The same things were measured in two ways. Each way mixes the same 9 hidden numbers, adds some noise and spreads widely along 6 directions of its own, which tell nothing about the thing.
In the rows, 128 means zero.
Some things both ways: the first way, then the second way.
[137 159 138  75 163 121 136 151 104 103 102 117 165 125 170 174 116 127
 102 198]
[101 132  84 117 130 116 132  93 127 139 145  98 122 187 119 125 134]

[161 133 131 117 138 148 118  78 124 159 155 124 115 168 131 147 132 135
 119 118]
[ 98 122  92 148 120 124 132 122 153 117 148 146  88 117 142 133 105]

[116 148 114 131 123 150 107 169 112 105 113 147 152 171  86 125  99  94
 134 110]
[122  96  74 102  98 149 103 150 112 140  69 131 158 168  80 157  63]

[132 107 141 148 190 141 163  97 134 135  88 149 115 109 130 181 128 137
 168 155]
[127 166 166 182 179 116 148 101 168  89 199 148 112 133 137  92 159]

[ 94  87 157 182 155 156  96  96 116 123  86 181 153 112 132 102 173  98
 135 145]
[138 122 132 177  97 143 106 111 113 202  91 149 123  76 140 118 102]

[137  96 149 125 181 133 110 121  90 133 121 144 156 117 168 153 141 145
 122 146]
[ 91 151 163 155 171 183 137  79 200 184 146 129 144 139 148 121 151]

[119  91 123 177 135 133  62 106 147 184 111 186 131  84  90 100 130  91
 169  98]
[148 152 147 131 138 148 159 107  63 145  51 117 133  33 121 138 170]

[109 123 107 124 112 113 128 153 102 101 173 101 113 186 122  97 121 132
  98 103]
[112 125 131  51  95 143 147  99  84 158 128 107 187 156 141 136  87]

[123  78 121 148 178 136 158 105 111 137 122 124 101 117 120 156 114 153
 145 129]
[152 173 194 140 140 160 110 134 105 143  95 128 134 109 127 106 144]

[124 109 149 147 109 166 121 112 134 157 165 111 104 159 141  88 160 144
 132 106]
[101 145 174 136 148 108 161 106 139 121 160 136 170  94 155 125 161]

[160 153 145 114 186 158 163 108 114 106  53 128 145 179  84 236 113  86
 153 164]
[139 159 127 147 126 131  82 180 154 142 111 157 150 127 116 140 125]

[ 59 144  99 187  97 136  90 182 166  91  94 200 175  81  90  59 133  54
 152 120]
[123 121 121  65 142 186 146 126 122 178 133 107 180 122 149 149 150]

[181 192  75  75 149  81 147 109  96 118 136 113 117 147 125 173  93 116
 105 159]
[152 160 121 213 126 152  73 165 160 144  61 150  93  79 118 111 108]

[143 141  92 108  99  91 200 131 121 103 148  84  80  89 114 147  96 154
 115 147]
[ 80 180 135 108 147 122  88 163 145  98 145 152 115 189 136 132 139]

[168  90 140 150 150 128 112  67 126 153  89 163 115  92 104 200 121 122
 155 118]
[133 111  47 123 117 113 149 110  42 115  85 155  58  83  89 149 119]

[ 69 115 158 143 161 150  83 147 159 139 127 177 172 137 158 110 132 103
 149 142]
[ 83 210 155 194 174  96 115 122  96  68  51 136 133  52  96  71 126]

[167 185 108  94  49  87 141 133 149  83 159  79 113 145 163 144 157 126
  88 134]
[136  99 119  93 111 132 112 198 174 128 170 116 163 118 160 142 113]

[164 148 158  86 175 123 144 129  85 119  79 131 146 136 144 174 102 151
 115 161]
[127 180 176 126 158 115 123 117  98  89 101 125 171 158 100  98 140]

[ 80  87 145 162 206 147 195 164 152  97 132  77 123 200 147 146 160 163
 155 113]
[160 147 178 155 106 143  98 135 178 150 109 101 120 139 142 110 116]

[102  79 150 138  69 139  82 119 165 166 194 122 110  95 193  73 150 162
 112 113]
[ 59 169 138  87 137 107 118 161 109  66 106 104 159 142 129 117 110]

[ 66 122 143 158 141 117 130 140 156 131 129 161 111 142 157  71 140 133
 165 134]
[129 178 136 172 165 140 113 108 168 145 114 130 146 124 129 104 151]

[131 116  95 165  65 116 125  66 131 159 138 120  23 156 110  56 148 135
 129 100]
[ 89 156  98  93 146 115 158  90  74 149 133 127 155 107 148 137 170]

[127 190 189  73 128 151 110 144 108 150 157 157 179 176 144  92 109 116
 116 154]
[107 201 126  78 159 155 130  93 112 205  84 145 180 104 155 167 204]

[123 154 153 107 131 179 109 119 144 179 162 115 118 234 117 121 108 115
 144 110]
[160  96  97 145  88 117  96 178 178 120 133 122 128 158 114 145  85]

[108  85 134 153 162 126 163 158 149 138 143 105 115 114 129 142 132 157
 170 106]
[133 147 157 129 148 142 152  99 158 133 132 117 112 132 134 141 180]

[113  78 145 130  74 117  62 121 114 138 170 149 123  90 191  83 144 148
  96 129]
[112  96 130 176 105 122  88 157 127 129 102 140 130 123  95 102  49]

[109 142 148 134 151 167 146 126 135 165 140 140 110 173 126  77 123 144
 152 124]
[156 146 128 104 109 115 129 109 116 118 119 112 178 178 136 136 126]

[111 129 152 140 120  93 119 127 196 170  85 125 102 101 124 143 128 106
 184 144]
[181 137 157 213 142  77  91 186 214  84 148 121  77 116 111 108 170]

Other things, the second way, with their names:
(653): [ 94  79  78 155 116 109 130 127 124 131 128 143  81  97 107 128  91]
(272): [110 124 116 152  86 131  98 137 126 129  91 141 109 124 125 124  61]
(575): [134 148 188 210 137 154 110 119 119 176  82 152  67  42 127 100 145]
(727): [136 119 111 169 122 121 144 106 132 138 117 148  85  71 128 133 126]
(731): [ 93  95 109  90 143 149 129 155 180 136 203  81 117 196 144 133 147]
(592): [ 78 195 134 152 166 107 141  87 115 100 134 167 149 126 139 114 143]
(464): [104 150 144 104 101  93 168  83  89 108 132 114 154 118 160 132 131]
(140): [184 133 126 131 104 140  94 170  91 132 122 148 135 118 125 109  84]
(302): [152  88 134 133 163 169 157 124 142 190 176 131  86  82 142 146 205]
(297): [118 175 195 113 136 164  82 166 187 159 128 121 187 164 152 126 129]
(654): [154  42  80 168  65 135  83 155 166 172 153 143  80 180 114 137  48]
(338): [122 171  91  99 100 100 101 155 115  77 118 126 184 178 136 132  78]
(719): [ 92 134  91  77 156 146 152  90  64 157 127 131  90 139 110 143 161]
(642): [107 106  99 140 143 106 132 134 153 103 170 124 129 162  99 115 107]
(442): [134 113 115 192 141  97 121 127 152 120 129 155 145 132  83 124 120]
(299): [ 82 167  99 119 141 143  86 154 114 126  98 154 163 159 104 128  93]
(334): [142  74 124 135 100  90 151 120 158 123 206 121 127 148 143 132 114]
(316): [143 112 148 122 123 106 152 116 104  96 132 120 115 125 113 122 134]
(430): [121  98 156 143 123 158 143 118 182 159 183 131  78 122 165 135 135]
(429): [171  93 108 164 124 108 132 113 106 104 124 151  68 138  86 122 116]
(361): [159 140 184 176  91 127  87 147 157 139 136 157 160 134 145 105  66]
(195): [191  52 152 159  89 137 129 145 165 162 177  95 118 141 136 130 121]
(377): [102 105  80 101 126 119 116 147 190 142 198 143 109 195 138 156 119]
(766): [202  94 190 113 120 160 108 181 139 170 136  70 134 132 118 113 154]
(591): [ 97 115 144 152 128 147 113 169 215 131 201 150  64 113 173 132 117]
(579): [139  98  93 112  93 134 175  78 121 121 174 106 123 135 157 119  74]
(2): [141 102  52 131 130 123 151  90 172 157 174 120 140 182 141 163 164]
(636): [ 68 155 166 161 142  71 105 161 150  57 123 123 162 166  96 117 126]
(444): [138 166 124 153 117  98 112 125 159  60 110 127 112 183 113 114  92]
(462): [107 182 161  67 107 137 124 112 100 127 107 125 182 167 155 139 107]
(294): [100 159 162 138 151 149 137 116 147 147 165 152 149 116 158 118 136]
(113): [ 59 140 146 157 175  84 132 147 114  85 155 148 113  91 114 101 160]
(553): [117 141 103  23 117 108 158  71  58 133 154  97 174 223 143 148 159]
(608): [ 77 162  87 148 158 114 105 150 156 120 131 142 134 129 125 131 147]
(60): [101 146 106  92 113  89 134 123  31 100  66 124 118  98 101 129 122]
(466): [103  91 120 115 161 137 148 114 155 128 168 140  99 160 101 131 137]
(326): [ 89 193 146 138 140  95 106 145  83 114 103 158 178 117 128 133 155]
(497): [107 129 125 114 138 183 100 145 183 189 146 149 163 160 142 151 119]
(797): [157  77 108 114  81 122 122 159  90 136 113 118 118 117 114 145  98]
(216): [ 79 159 107 171 154 112 115 119 180 119 152 139 125 153 135 120 135]
(240): [140 105  80  96  98 161 152  96  82 171  91 115  80  96 131 151 118]
(469): [170 116 154 129 124 150 129 108 151 205 169 103 137 131 164 118 167]
(742): [148  71 165  98 103 165 132 152 191 167 198  89 189 165 156 131  94]
(403): [143 112 130  77 129 140 149 141  77 126 162  92 147 122 144 111 129]
(355): [120 153 155  90 183 146 121 171 137 150 156 104 118 108 151 134 236]
(203): [119 139 111 153 142 152 103 128 116 179  92 125 141 116  98 115 123]
(744): [ 77 204 158 126 162 171  96 171 194  81 142 147 181 163 144 112  81]
(500): [116 175 125 105 165 176 103 168 131 153 134 149 150 124 145 138 154]
(268): [181 129 155 112  90 182 106 160 167 146 115 104 140 131 166 130  93]
(279): [ 68 143  89 165 126 113 144  75 138 106  95 128  86 118 119 119  95]
(27): [114 136 100  85 125 109 163  90  91  96 111 146 154 126 121 145 110]
(286): [107 186 152  96 139 139  84 157 106 143 104 111 160 146 147 119 152]
(117): [137 116 130  95  98 120 142 126  85 141  98 142 130 108 130 172 147]
(39): [ 85 156 105  83 155 177 137 144 170  88 127 155 172 149 123 148  82]
(773): [ 93 166 126 108 155 167 132 126 188 172 128 127 129 111 176 171 200]
(146): [163  66 150  95 104 105 137 150 119 116 191 105 146 160 125 115 108]
(743): [126 130 131 109 157 114 122 148 104 117  76 150 124 121  78 153 172]
(18): [108 134 180 155 179 153 128 134 162 139 154 134 120 107 130  98 157]
(287): [126 121  90  94 108 127 149 112 115 137 134 113 134 122 163 153 134]
(681): [132 171 141 136 158 119 121 147  83 102  92 160 120  68 114 117 151]
(74): [183 115 157 116  52  91  87 141 107 136  98 102 213 203 117 122  67]
(180): [ 67 172  62 123 158 130 141 106 153 116 106 157 154 132 130 169 144]
(590): [154 106 194  83 141 158 127 143 122 197 180 123 133 128 149 132 184]
(296): [113 147  65 117  97 144 101 166 195 127 117 166 147 143 155 184  87]
(26): [ 90 147 132 120 133  78 146 120 138  76 147 150 165 156 130 145 138]
(111): [ 70 160 103 157 136  98  96 145  99 109  78 149 138 125  96 122 105]
(434): [ 71 153 109 148 200 128 118 124 148 101 131 150 159 161  75 110 132]
(693): [ 39 160 109 111 174 147 147  75 139 137 161 148 102 174 143 142 167]
(410): [138 122 129 108 107 184  68 190 212 177  92 105 156 174 130 156 108]
(176): [154  84  71 193 119 127 137 111 161 155 121 132   7  83 127 147 162]
(734): [150 112 123 165 145 134 166 109 155 135 144 129 100  73 143 142 180]

Some of these things the first way, each followed by its name:
[153  92 136 166 125 162 145 109 126 153 119 119 108 120  77 133 139 131
 154  86]	(117)
[101 159  88 121 118 127 170 151 134 105 165  93  92 184 126 107 120 126
 135 140]	(216)
[176  69 177 158 194 163 137  56 117 151  71 121 136 110 145 201 190 144
 136 139]	(464)
[100 184 121 107 137 128 168 173 120  81 131 112 145 176 143  92 132 119
 108 167]	(469)
[147 167  73 126 172 122 138 145 109 106 112 122 146 186  52 157  98  82
 122 104]	(240)
[104 105 128 138  89 105 148 161 146 103 168  95 114 110 145 111 137 148
 121 109]	(60)
[151  52 144 157 132 140 148  65 103 131 123 105  68 127 162 157 164 181
 123 122]	(654)
[196  89 189 120 121 141  96  11 132 220 180 138  83 129 177 166 160 175
 139 110]	(296)
[131  96 127 140 107 137 101  71 109 153 122 154  75 136 123 123 111 130
 128 128]	(299)
[106 197  97 105  94 114 144 174 150  86 128 124 144 136 122 128 115  81
 128 168]	(608)
[134 136 146 104 124 180 174 117 106 129 154 107 119 128 143 143 126 142
 127 173]	(326)
[132 135  67 111  58  95  98 132 140 138 147 100  88  93 133 102 109 115
 100 138]	(731)
[ 89  84 114 151 168 121 179 177 118  78 155 108 154  85 141 149 138 142
 133 140]	(575)
[155 106 160 118 154 125 183 130 112 117 134 113 112 111 166 164 129 204
 137 120]	(429)
[109 106 162 145 120 148 119 130 128 141 114 145 109 142 139 126 135 129
 170 126]	(442)
[ 94 148 112 132 119 163 171 140 140 108 130 113 106 167 127  81 129 131
 116 147]	(286)
[158 109 162 140 117 110 133 105 127 132 143 132 108 132 155 126 155 174
 132  88]	(27)
[129 137 155 121 169 144 139 146 133 113 139 129 176 147 144 173 140 123
 136 135]	(727)
[141 150 148 133 123 155 143 139 138 132 106 127 142 137  97 131 135 113
 150 123]	(26)
[130 110 108 143  94 129 135  75 140 153 154 149  60 106 127 114 114 138
 140 130]	(500)
[140 194  53 126  92  92 141 162 147 125 158 113 105 139  78  92 112  97
 146 100]	(734)
[116 136 139 110  97 126  88 134 135 142 137 138 120 157 144 119 112 118
 126 130]	(642)
[173 104 136 130 107 113 101  95 109 108 104 115 130 112 158 186 161 127
  99 130]	(653)
[146  93  92 165 117 109 108  63 116 154 107 157  79  86  89 128 125 101
 139 124]	(294)
[162 139 163 112 172 163 148 116 133 134 117 119 171 121 152 187 157 135
 131 149]	(773)
[128 117 129 105  99  91  40  95  98 168 121 169 109 105 147 113  95  97
 115 161]	(203)
[101  80 153 165 126 163 142 117 129 118 141 138 108 134 153 114 156 153
 143 119]	(497)
[143 122 116 141 150 121 182  86 120  88  99 138  93 132 125 183 128 138
 134 150]	(140)
[135  89 118 154 145 108 167 113 120  99  95  90  89 136 125 167 151 142
 131 128]	(297)
[149 114 103 123 127  76 137 122 102 119 127 123 123  68 112 137 117 126
 112 139]	(462)
[145 103 122 105 101 110 145 116 143 125 215  87 124  77 183 162 142 162
  96 136]	(591)
[156 166 125 113 129 136 139 122 125 130 144 135 128 151 125 146 127 123
 144 126]	(180)
[ 89 144 177 103 109 138 172 187 155  75 169 105 174 114 189 150 140 147
 128 166]	(377)
[ 93 105 143 146 108 121 140 203 141  75 130 136 165  80 144 126 128 140
 141 116]	(466)
[110 130 134 148 142 156  83 139 152 145 155 195 169 143  96 129  98  96
 161  84]	(39)
